The rows are grouped in 4 different ways at once. Each group adds its own fixed numbers to the row, and there is some noise. The rows also spread widely along 16 directions, which tell nothing about the answers.
In the rows, zero is written as 128.
Some rows, each with its group in each grouping after it:
[136 129 117 112 101 102 104 106 105  91 167 108 105 112 140 122  91  93
 138  64 135 121 109 143 151 142 130 121 102 158 113 187 195 133 124] | k_751 k_981 L k_503
[120 119 103 115 111  93  85 178  63 158 131 138 186  73 156 167 158  74
  98 140 102 147 174 127 118 157 138  81 136 144 103  96 182 109 181] | k_751 k_32 A k_811
[ 90 140 163  95 126 143 179 130 132 145 159 126 103 152 163 142 145 137
 127 111 121 122 156 174 182 165 109 109 134 135 149 147 114 149 242] | k_371 k_981 E k_503
[ 95 119 172  74 130  72 144 152 145  84 120 127 142 156 120 157 114 110
 144 189 116 169 104 134 147 182 150  97 157 132  77 119 161 174 146] | k_371 k_537 J k_329
[154 169 124 122  98 114 139 132 120 118 179 135  84 104 122  93 132  95
 143  92 170 182 148 120 159 119 141 110 118 138  80 156 186 113 203] | k_334 k_537 W k_290
[ 94 126 167 122 194 145 189 133 172 134 129  97  85 166 107  69 160 168
 151 130 146 198 152  73 134 129 141  86 146  99 112 130 128  93 101] | k_334 k_332 E k_290
[132  35 149 100 152 103  76 130 164  96 145  91 196 148  76 127  62 103
 154 150 136 136 182 108 109 125 158 108 141 108 146 108 155 106 137] | k_751 k_332 F k_811
[132 148 143 112 105 147  73 111 160  75 175 113 117 130  89 138 102 141
 144 116 162 147 131  89 122 124 151 130 143 158 114 129 144 172 108] | k_751 k_231 J k_329
[117 112 153  87 159  94 148 133 114  70  82 132 109 142 142 177 100  85
 168 160 109 116  93 149 147 191 143  84 138 144  95 180 168 165 118] | k_334 k_231 A k_811
[133 144  95 154 154 181 110 111 144 129 171 136 116  98  65  72 139 172
 113 128 191 183 157 117 120  89  85 114 102 108 111 158 118 106 104] | k_751 k_32 F k_811
[138 140  91 128 102  87 151 126  96 167 142 106 179 108 164 164 119  81
 158 144 111 164 163 144 107 157 157 104  84 135  84 147 142  85 191] | k_334 k_149 L k_503
[180 158 147 104  73 140 146 124 197  94 137 110  83 180 113 123 134 134
 150  86  96 149 173  91 135 146 159 150 194 168 129  93 134 127 162] | k_334 k_149 W k_811
[ 94 146 108 156 150 126 172 116 170 161  63 172 174 166 101 169 149 180
 132 205 108 133 129 138 101 152 106 154 141 114 107  90  78 135  86] | k_334 k_32 J k_290
[103 123 136  97 121 141 164 123 120 114 144  93 110 162 174  94 110 143
 135  73  93  90 127 152 172 175  93 117 118 123 168 164 110 112 137] | k_371 k_32 E k_503
[158 198 116 152 123 187 111 102 140 136 167  76 102  90 120 139 138 133
 127  63 133 171 159 140 122  88 118 149 138 172 166 181  96 136 166] | k_371 k_149 A k_811
[184 147 143 158 122 148 139 130 177 138 137 126  87 123 127 118 160 151
 161  91 129 126 172 119 156 122 159 131 164 134 147 104 130 152 172] | k_334 k_149 F k_329
[ 96 107 160 103 130  82 167  91 154 156 168  87 165 177 166 192  87 144
 179 167 121  82 118 159 120 150 182 130  80 123 136 131  93 178 167] | k_751 k_981 F k_290
[170  63 135 113 162 100 161 124 168 109  86  90 142 174  96 107  66 107
 167 167 106 160 125 131  93 113 146 135 130  96 140 138  99  75  87] | k_334 k_149 F k_329
[ 82 118 137 132 126  82 100 120 163  97 175 126 200 132  88 118  86 129
 161 158 187 177 149 124 158 144 113  96 115  81 107 133 180 145 167] | k_334 k_231 A k_329
[162 109 128 159 149 129  97 159 142 129 139 100 126  88 109  91 129 111
 125  93 136 166 146 125 137  81 126 112 148 113 166 132 165 113 129] | k_751 k_981 E k_290
[124  94 167 104 148  58 116 133 163  93  86 125 128 162  91 152  96  95
 120 143 110 163  98 143 117 124 142 149 185 143 121 117 171 154 108] | k_371 k_981 F k_329
[ 97 113 133  72 128 138 120 122 124 105 118 131 156 160 108 162 118 141
 111 171 103 119 140 119  95 178 124 120 138 154 105 113 103 119  97] | k_334 k_537 A k_811
[171 133  99 168 150 123 118 117 111 153 107 169  79  85  97  97 151 100
 109  79 154 147 140 131 118  83 120 148 131 142 106 140 175  80 116] | k_334 k_981 F k_290
[142 112 143 126 158 136 163 118 157  98  98 105  82 156 122  94 102  97
 170  72 123 143 141 107 147 121 120 126 150 112 169 166 143  76 125] | k_751 k_231 J k_811
[185  91 116 122 127 100 109 114 130 130 163  99 121 107 119 107 125 135
 136  88 121 120 161 140 122 123 156 122 115 152  98 130 159 124 108] | k_334 k_231 E k_503
[ 76 173 166 157 120  89 130 117 144 149 154  73 159 144 167 178 105  92
 160 105 149 142 119 122 129  82 153 137 129 105 203 139 138 158 209] | k_751 k_149 F k_811
[ 93 105 171 128 130 109 102  95 168 123 198  72 174 168 116 129  74 154
 162 147 176 112 128  99 111  90 165 132  97  89 166 105 107 156 131] | k_334 k_149 F k_329
[116 134 147  85 144 141  92  90 110 127 214 105  97 113 124 130 145 166
 115  77 160  99 141 119 131 150 158 111 108 190  85 152 158 183 104] | k_751 k_231 F k_290
[177  80 101 123 118 116 134 115 138 113 142 112 127 136 118  77 106 166
  96 116  98  89 101 198 151 119  80 161 105 113 146 148 107 139  69] | k_751 k_537 A k_503
[125 133 131 107  91 131 123 120 147  91 174  69 138 164 131 100  44  95
 131  93 135 142 118 155 145  93  99 159 115 111 201 172 102 105 196] | k_371 k_32 F k_290
[144 132 143 152 120  95 172 140 186 114 110 102 116 161 146  96 148 161
 140 103  87 125 118 148 176 137  98 137 164  93 170 116 141 153 121] | k_334 k_231 A k_811
[132 125 141 165 136  99 110 152  94 109 131 124  98 103 167 103 112  88
 161 105 162 115  97  98 145 103 159  98 107  94 123 138 182 132 124] | k_371 k_32 W k_503
[124 111  87 137 153 172  99 136 101 171 151 175 190  85 106 152 149 169
 120 209 160 106 178 144 104 157 122  88  78 118  79 107  93 133 140] | k_334 k_32 F k_290
[106 137 148  98 119 134 124 127 122 135 132 132 130 147 125 153 120  81
 143 105 143 151 194  82 108 134 153 118 153 151 130 109 143  68 211] | k_334 k_537 W k_811
[107  86 158  99 141 152  98 123 147 109 161 132 129 147  93  97 128 142
  89  85 141 117 179 140 168 130  90 128 178 135 177 117 149 123 178] | k_334 k_981 A k_503
[111 128 202 110 148 116  92 135 170 101 124  77 121 152 125 181 136 120
 144  96 108 130 145  82 116 126 192 120 209 169 164  87 155 187 135] | k_371 k_149 E k_811
[126 135 116 186 131 162 148 132 143 154 110 180 136 129 128 122 156 163
 140 166 158  85 139 133 142 114 102 127 109  66 150  92 100 136 150] | k_334 k_149 F k_811
[181  89 129  88  96  88  97 152 116 111 171  62 127 124 152  92 125 140
 104  98  70 109 123 135 124 150 154 124 128 151 114 105 149 137  80] | k_371 k_537 F k_503

New rows. What belongs after each?
[138 165 140 119 121 156  94 161 114  95 169 120  86  96 107 103 161 145
  98 160 160 191 108  84 110 100 142  94 136 137  87 118 133 152  97] | k_334 k_537 A k_329
[ 96 152 136 125 150  99 145 112 130 113  71 124 142 135 149 208 116 124
 175 148  92  99  89 138 117 183 143 124 130 151 117 156 132 174  68] | k_751 k_537 J k_811
[128 139 148 163 125  65 134 169 133 141 120  76 159 114 182 174 130 113
 157 173  96 155  98 140 121 117 176 108 129 104 140 111 135 177 146] | k_371 k_981 A k_503
[154 176 122 137 109 137 169 143 117 166 112 123  69 137 144 116 184 114
 106 118 112 178 141  80  85  92 153 138 145 139 110  93 113  72 137] | k_334 k_149 F k_811
[ 69 151 148 113 172 103 159  89 144 137  80 173  99 160  89 149 160 131
  81  98 130 164 131 153 139 135  86 162 191 168 109 139 155 135 131] | k_371 k_32 A k_811
[140 166 111 159  90 124 121 121 107 115 164  91 112  93 183  97 113 112
 159  36 122  91 119 137 173 133 108 124  91 110 172 170 153 120 143] | k_371 k_537 A k_811
[131 120 135  88 160 156 161 121 122 150 115 130 104 145 136 139 173 178
  76 126  73  88 135 188 148 167  94 139 157 173 135 135  84 166 110] | k_334 k_32 A k_290
[159 158  78 130  99 179  80 138  88 132 193 146 107  67 107  88 155 146
  89 113 158 153 146 116 113 127 113 110  89 154  69 134 140 104 116] | k_371 k_981 F k_290
[171 152  88 173 105 169 103 121 126 146 104 151 100 105 118 107 155 134
  97  70 109  98 150 113 113  87  94 172 147 144 167 100 113  88  95] | k_334 k_32 J k_811
[148 164 117 155  92 144 114 138 154 127  71 194 121 139 126 176 151 136
 138 115 113  98 155 121 129 166 132 162 184 164 113  75 131 151 143] | k_371 k_231 W k_329
[135 135 125 150 122 125 130  83 110 125 121 105  99 151 155 131  58  75
 172  74 151  86  96 101  91  84 167 170  83 121 163 158 112  78 111] | k_371 k_149 F k_290
[ 91 209 105 137  76 208 145 120 124 140 161 128 120 144 132 118 146 157
 101 127 142 148 132 106 116 114  76 149 107 120 150 123  60  99 160] | k_371 k_149 J k_811
[191  88 117 152 162 144 110 106 133 156 138 121 114 103 127 121 136 147
 162  96 129  80 182 102 106 114 190 123 113 143 122 104 117 111  92] | k_334 k_32 A k_290
[156 126 148  89 117 147 141 137 120 155 163 159  72 122 154 157 197 168
 116 132 107  87 160 127 137 178 188 101 134 186  56  73 128 183 155] | k_371 k_981 E k_290
[106 157 138 122 197 134 172 109 148 159 130 122  96 121 113 128 173 152
 169 104 146 201 181  94 126 161 165  79 140 156  68 157 152 112 122] | k_751 k_32 E k_290
[173 103 113 191 220 133 145 111 123 188  70 124 131  74 130 160 152 145
 170 146 124 110 148 152  90  98 158 124  98 118 124 145  89 122  75] | k_371 k_537 A k_811
[177 183 117 148  63 161 103 119 147 110 160 145  80 120 148 158 139 135
 151  91 137 103 154 101 135 129 177 139 135 173 112 104 132 167 175] | k_334 k_32 L k_503
[138 109 115  50  92 147 152 123 110 134 187 115 116 144 111 104 123 115
  85 128 113 165 175 156 123 137  96 114 107 153 106 142 109  67 199] | k_334 k_981 E k_811
[111 101 148 132 181 113 168 123 129 156 109 150 118 146 130 135 143 133
 154 171 158 140 143 106 109 127 176 107 114 105  80 105 120 111 136] | k_371 k_231 A k_290
[209  94 128 113  79  98  58 163 110  99 195 108 125  71 129 115 117 112
 117 139 128 112 116 134 138 106 173 108 109 135  98  95 173 186 126] | k_751 k_537 J k_329
[121 171 127 103 101 165 138 113 105  74 142 152  50 151 116  98 109 116
 100  99 168 137  86 137 145 116  82 144 125 151 110 188 135 126 130] | k_334 k_231 W k_503
[118 114 128 148  82  93 128 113 155 140 179  90 185 161 165 132  66 115
 204 117 144  90 163  99 133 134 176 128  75  79 162 103 131 102 194] | k_334 k_332 F k_290
[ 69 150 133 153 120  79 129 119 139 131 154 114 142 153 136  94 125 158
 142 134 161 150  92  67 115 120 142 118  97  78 108 100 154 128  56] | k_751 k_32 F k_329
[113 144 148 168 198 126  80 143 111 128 141  96 135  65 123 170 129 126
 153 174 174 157  86 115  94  88 172  82 101 125 119 168 147 196  77] | k_751 k_981 F k_290
[158 118 115 158 112 114 131 181 137 146  95 120 175 115 150 170 123  97
 134 185  96 138 138 169 127 110 124 128 136  93 171 106 110 142 198] | k_751 k_332 F k_811
[160 121  88 148  56 104 122 118 129 100 143 181 117 147 130 112  91 128
 132 158 154  96  96 121 123 113 145 152  85  95  85  88 133 132 111] | k_751 k_32 A k_503
[107 164 145 122  92 104 163 125 139 163  99 156 112 162 158 186 174 132
  80 103  89 102 132 181 146 131 102 179 178 163 152  88 118 169 204] | k_371 k_231 E k_811
[141 105 114 142  88  94 164 116 171 120 116 161 141 181 123 110  95 162
 119 160 121  73  77 193 157 120  87 187 108  79 149 106 103 161 122] | k_751 k_537 F k_290
[ 91 164 168 106  89  98 109 151 146 104 155  96 112 163 146 133 133 101
 109  87 121 161 128  80 135 112 147 129 185 138 167  91 170 143 176] | k_751 k_32 F k_811
[ 37 147 154  97 151 174 121 113 109 116 169 135 153 146 109 164 126 143
 116 200 189 153 115 102 107 135 122  84  96 119 106 143 106 154 142] | k_751 k_149 L k_811
[199 109  97 116  80 106 152  88 124 133 121 139  99 149 154 139 106 127
 139  90  81  41 115 177 127 154 140 178  96 155 110 126 114 131 110] | k_371 k_149 F k_811
[166 108 111 107 122 150  84 128 100 164 182 131 141  78 117 142 155 124
  85  93 123 118 201 162 138 130 137 126 136 184 114 119 146 138 192] | k_751 k_332 A k_290
[ 89 133 116 102 134  82 153  82 117 198 173 102 193 129 116 163 136 123
 121 139 126 178 181 147  95 142 133 130  93 149  76 131 127  96 178] | k_371 k_149 J k_811
[119 127 151 130 105 170 139 153 128  95 109 153 102 177 160 123 112 127
 144 158 134  59  94  92 133 135 143 124 126  86 167  88  94 131 132] | k_334 k_149 F k_290
[137  92 139 140 147 122 151 143 119 154 126  93 149 137 157 118 100  74
 167 130 135 137 164 110 112  99 154 109 104  76 174 122 111  56 201] | k_371 k_149 F k_811
[127 148 138 134 128 136 123 169 145 113 123 132 144 119 137 177 144 149
 144 192 118 128 116 149 147 166 144  98 142 128 114 122 129 215 150] | k_751 k_332 F k_290
[134 114 126 130 124  52 159 144 152 129 126  44 166 152 151 107  85  94
 132 118  82 196 116 163 134  97 116 139 142  95 179 157 135  98 148] | k_751 k_32 A k_503
[152 121  96 123 108 201  36 148  95 120 181 131 177  75 110 150 120 141
 112 144 142  86 174 128 110 145 125 106 104 154 130 120 110 144 145] | k_334 k_332 F k_290
[ 79  56 152  75 159  76 102  92 128 115 147 120 187 153  95 132  85  94
 142  90 136 121 179 119 142 181 138 110 148 143 115 134 204 101 137] | k_751 k_149 J k_503
[131  66 101 108 133 146  75 183  78 100 136 141 180  93 110 102 124 140
  72 218 113 105  95 144 117 136  79  81  96  89 113 104 123 142  53] | k_751 k_32 J k_811
[139  78 107 104 133 145 109 144  86 128 110 148 163 118 131 127 108 105
 128 149 112  91 148 139 116 177 118 105 105 121 111 122 120  89 119] | k_371 k_149 F k_329
[119  85 129 129 176 156 105 104 138 117 141 114 161 125  86 121  92 156
 153 159 161 114 147 120 106 120 126 116  98 110 132 147  98 114  81] | k_334 k_537 J k_503
[146  65 142  91 164 203  84 103 133 129 173 164 122 122  68 118 134 170
 120 143 179  93 206 100 109 130 153 108 119 153 100  96 100 116 132] | k_334 k_537 L k_329
[182 146  78 140 111 129  82 126 107 139 134  90 153  79 111 132 122 119
 119 102 101 152 149 131  78 110 117 141 111 166 113 149 130  91  75] | k_334 k_537 W k_811
[139 123 157 143 198 183  75 153 116 138 167  97 124  66  88 139 146 141
 113 189 185 172 131 113  87  46 163  96 118 130 126 131  92 170 128] | k_371 k_537 J k_290
[ 37 162 132 190 142 121 116 150 140 116 101 148 165 141 123  91 134 136
 136 115 166 143 108  78 155 134  78 115 143  58 167 116 181 108 100] | k_334 k_332 F k_290
[155 120 149 132 130 115 136 137 168  77 144 152  90 128 114  99 138 160
 163 131 149 117 125 139 195 162 138  98 145 110  94 130 175 191 138] | k_334 k_537 A k_503
[101 143  86 171 120 130 142 145 139 146  79 161 172 149 108 103 135 136
 124 155 133 172 144  92  97 136  96 138 137  80 119  93 124  52  92] | k_751 k_149 F k_503
[ 68 151 155 188 177 105 131 111 118 143  77 106 124 120 162 154 116  94
 168  77 133 105  87 107 123  95 122 137 125  99 198 158 149 118  90] | k_371 k_981 J k_811
[211  56 122 117  96 125 103 109 177  84 199  82 126 137 109  72  69 158
 154 113 119  70 130 146 152 101 140 138  91 100 157 119 115 157  98] | k_751 k_32 J k_811
[158 140 129 153 132 143  84 110 176  65 110 164 113 119  79 168  96 145
 146 142 155  95 100 174 150 120 113 152 150 145 132 152 134 231 120] | k_371 k_32 F k_811
[122 191  82 176  95 159 144 131 106 157 137 181 109  98 143  86 188 159
  92  88 140 122 127 145 168 142  70 141 118 114 111 121 139 120 134] | k_371 k_149 A k_290
[ 61 128 132 143 109 124 155 134 136 127 115 176 147 170 145  90 135 157
 124 116 141  72 117 117 174 163  77 128 121  68 155  86 142 109 127] | k_334 k_537 E k_290
[136 128 118 129 133 134 155  85 170 121  93 114 116 170 119 114 128 166
 169  71  79  98 146  89 116 186 134 151 143 148 116 118 122  92  27] | k_371 k_149 J k_811
[173 118 119  94  98  79 204 125 142 149 143 105 103 159 159 113 129 127
 117 126  75 132 127 207 161 141 112 146 112 127 118 141 110 131 193] | k_371 k_32 F k_811
[159 151 118 154  88 144 144 147 118 132 124 142  60 135 166  91 169 151
 118 107 113  89 102  91 127 117 141 140 115 111 117  83 124 125  90] | k_371 k_332 F k_811
[ 93 178 114 131  90 127 143 135 137 100  91 178 140 146 135 177 120 128
 132 163 124 110  92 165 152 175  83 139 131 122 127 141 128 170 152] | k_751 k_537 F k_811
[103 195 144 135 134 105 182 185 129 166 111  47 137 130 200 136 188 133
 145 123  57 206 131 104 126 172 142  86 164 124 150 131 125 122 127] | k_751 k_149 F k_329
[103 168 122 111 151 170 155 102 101 132  77 175  75 146 120 163 136  99
 109  99 145 138 146 140 112 143  99 149 152 180 121 180 115  85 164] | k_334 k_231 F k_503
[120 119 127 149 175 120 164  91 109 191 110 109 145 128 152 149 120 117
 149  96 123  97 140 166 118 116 128 153 101 131 153 161 101 103 140] | k_371 k_149 W k_290
[ 25 151 164  96 116  99 132 134  86 112 114 166 140 158 140 170 123  78
  87 150 152 131  82 134 139 138  96 119 140 121 123 122 165 147 178] | k_371 k_149 E k_811
[ 88  83 151  90 136 154  94 140 109  63 140 155 143 148 121 131  72 109
 152 163 158  66 109 110 145 182 125  80 106 103 133 139 148 135 125] | k_334 k_981 F k_290
[198  68 119  97 125 123 113 143 121  84 109 124 106 132 112 107  92 102
 132 140 103  97 120 131 108 131 144 124 121 129 117 127 130  98  84] | k_334 k_537 F k_811
[155 126  89 131 113 169 125 127  93 135 114 151 114 122 127 109 144 146
  98 132 112  84 121 124  97 138  98 135 100 129 115 117  98  92  62] | k_334 k_149 F k_811
[118 123 151  84 107 119 177 146 145 135 170  54 127 178 163  60 155 166
 120 104  73 157 149  95 144 168 128 102 143 107 144 100 113  88 111] | k_334 k_149 A k_329
[134 163 155 100 105 123 170 101 123 114 199  49  79 146 182 115  98 120
 137  70 117 120  89 176 169 113 133 142  97 142 166 200 108 167 184] | k_371 k_149 A k_290
[236  96 121 162 116 144 106 152 133 121 159  84  98  86 165 106  95  98
 192 100 119  87 148 117 134  85 199 113  95 110 162 120 114 125 158] | k_371 k_32 J k_290
[100 110 138 112 181 128 107 122 100 146  99 136 169 106 131 187 150 157
 111 153  96  76 115 185 129 194 109 113 137 163 115 145 121 200  77] | k_371 k_149 F k_329
[193 117 132 167 122 107  85 131 132 108 133  49 125  98 146 135  93  96
 140  92 103 114  85 137 102  54 159 154 119 132 185 143 132 156  85] | k_371 k_149 L k_811
[138  83 170 106 153  72 127 133 116 139 161 103  88 124 136  98 140  82
 108  78 140 152 151 113 146  76 169 109 153 129 138 112 194 119 176] | k_751 k_32 A k_811
[136 141 113 161 146 181 107 124 148  82 125 112 128 125  87 103  87 134
 161 152 173 170 124  85  99  96 128 116 116  96 137 159 103  99  81] | k_334 k_149 A k_503
[159  82 120 110 132 141 105 111 155 127 169 111 151 139  77 127  93 134
 125 171 153 158 174 109  77  78 161 131 111 123 118 100  87  99 138] | k_751 k_32 A k_811
[120 134 138 108 112 169 113 129 152 154 184  91 162 143 133 148 171 206
 104 150 101 110 172 109 107 149 145 119 140 146 138  68  74 167 116] | k_751 k_149 A k_811
[137  97  89  95 107 166 108 141  81 169 145 155 162 121 121 111 168 154
  46 134  96  94 177 161 116 163  76 132 128 150 116  91 102  89 133] | k_334 k_149 F k_503
[118 127 126 143 139  71 137 100 153 181 122 122 145 133  98 133 136 103
 127  90 130 197 176 106  99  94 147 157 154 142 119 102 163  72 144] | k_751 k_981 J k_329
[172 116 141 106 101 148 190 169 152 127 114 143  86 173 152  97 165 142
 119 150  83 120 146 124 156 151 144 120 166 110 130  70 102 114 172] | k_334 k_149 A k_290
[181 129 128 134 100 121 110 194 164 113 117  79 144 124 156 140 157 154
 129 143  45 123 138 124 130 156 147 109 178 133 160  75 122 175 101] | k_751 k_32 F k_811
[ 86 175 147 135 125 124 117  99 130 158 167 155 134 117 141 208 159 158
 143 132 164 103 159 137 139 148 164 112 124 169  95 113 136 213 194] | k_334 k_32 E k_503
[ 85 142 147 123 173 102  94  52 117 140 188 107 110 111  79 131 121 129
 103  72 201 154 115 128 110  69 127 145 108 163 109 185 177 159  99] | k_751 k_149 F k_811
[ 96 105 116  77 151 140  81 115 105 119 138  97 201 122  83 146  91 107
 101 135 118 177 167 136  88 160 102 119 141 166 118 156 119  84 112] | k_371 k_149 A k_329
[172  52 110 146 124 107  89  99 115 131 113 174 151 126 108 142  83  97
 138 131 149  63 149 135 103 105 169 159 106 121 109  86 138 107 125] | k_371 k_149 A k_503
[165 103 111 134 125 174 124 137 173 159 115 138 155 131 122 140 162 202
 121 119  69  72 192 171 144 187  98 142 160 146 166  90  80 149 120] | k_751 k_981 F k_329
[154 106 128 167 121 142 126 149 176 113 115 166 115 138  95  80 132 152
 135 142 150 124 136 119 152 106 105 134 146  73 153  86 134 121 129] | k_334 k_981 F k_329
[131 112  80 140 129 132  70 125 112 125 100 145 186 118  82 143  76  92
 114 157 142 154 141 110  53 101 126 154 116 133 113 115 112  60  92] | k_371 k_32 F k_290
[117 153 131 118  87 111  85 110 134 120 219 100 139 104 115 114 136 159
 113 107 147 139 128 122 145 129 124 118 107 144 106 121 161 176 121] | k_334 k_981 J k_329
[ 95 125 187  63 132 147 118 152 118  83 142 117  49 153 132  96 168 125
  89  60 105 132 130  74 152 165 128  94 195 171 129 108 181 128 111] | k_371 k_981 E k_811
[106 107 151  82 168 149 170 146  97 141 152 151 108 131 126 106 171 141
  91 177 144 149 135 156 159 158 116  79 122 119  76 133 125 143 175] | k_371 k_149 A k_290
[ 95 166 148  90  78 163 131 131 158  90 175  63 132 177 146 116 106 154
 137 100 106 125 138  94 132 152 112 122 132 129 185 126  89 116 139] | k_334 k_537 E k_811
[ 49 199 116 176 133 153 104 114 103 139 120 156 138 120 103 110 133 124
 104 108 194 179 103  84 104  88  74 146 123 108 131 141 138  94  95] | k_371 k_149 W k_329
[ 72 145 160 185 189 118 135 127 134 133 115 139  98 120 115  95 161 148
 128 127 186 138  88 101 146  81 105 109 125  73 142 139 168 153  87] | k_334 k_332 F k_811
[ 88 123 131 161 126  88 146  95 113 185 146  95 169 136 185 128 113 116
 180  66 130  76 165 103 130 128 150 135  84  95 173 116 135  71 152] | k_334 k_537 J k_503
[154 135 122 171 133 121 167 169 119 123  94 184  89  98 168 110 174 145
 156 154 131  79  95 162 192 168 111  92 107  74 105 124 154 176 139] | k_371 k_537 F k_811
[189  92 120 180 144  85 147 132 137 146  93 118 101 114 135  65 125 108
 128  72 114 117 119 153 148  63 113 162 133  83 181 124 144  84 103] | k_334 k_537 A k_329
[ 96 116 148 113 138 141  81 114  98  93 169 103 115 120 116  92  84 101
 118  84 169 116 104  88 120  93 127 128 106 123 151 151 149 102  97] | k_371 k_537 J k_290
[123 133 159 115 171 147 143  92 149 147 139  70 117 150 135 165 117 141
 162 113 123 126 149 110  92 112 181 137 123 165 153 151  82 126 125] | k_334 k_537 L k_290
[151 119  85  94  57 171  71 103  99 128 191 118 173 117 112 146  93 128
  77 115 114  75 148 162 105 119  91 166  93 164 153 122  88 122 143] | k_751 k_149 J k_811
[107 131 170 139 189 184 130 153 125 138 151  87 123 107 136 136 128 132
 167 166 166 161 145 108 120 102 141  69 112 100 168 163  88 133 161] | k_334 k_981 W k_329
[ 86 150 159  89 105 146 154 134 159 102 130 118 120 183 109 137 115 109
 102 138 118 173 135 130 137 120  86 141 173 131 178 129 109 110 204] | k_334 k_981 J k_811
[145 116 123 135 127 143 147 105 165 139 114 124 120 165 102 112 121 160
 131 124 120 131 138 112  98 105 132 158 133 124 137 100  87 104  74] | k_751 k_149 E k_329
[154 126 145 131 123 109  93 126 152  73  95 158 103 127 111 168 110 107
 143 107 116  94 107 140 152 148 149 139 178 166 126 127 182 189 115] | k_334 k_981 A k_290
[199 142  89 149 108 166 109 139 134 141 145 150 108  91 107 116 167 164
 124 141 128 130 171 114 108 121 138 118 122 146  81  94 113 130 113] | k_334 k_32 W k_811
[131 152 156 103  98 110 138 142 191 104 173  80 112 156 125  79 157 172
 129  71  97 182 166 100 173 163 132 119 192 138 140 104 160 142 140] | k_751 k_537 A k_329
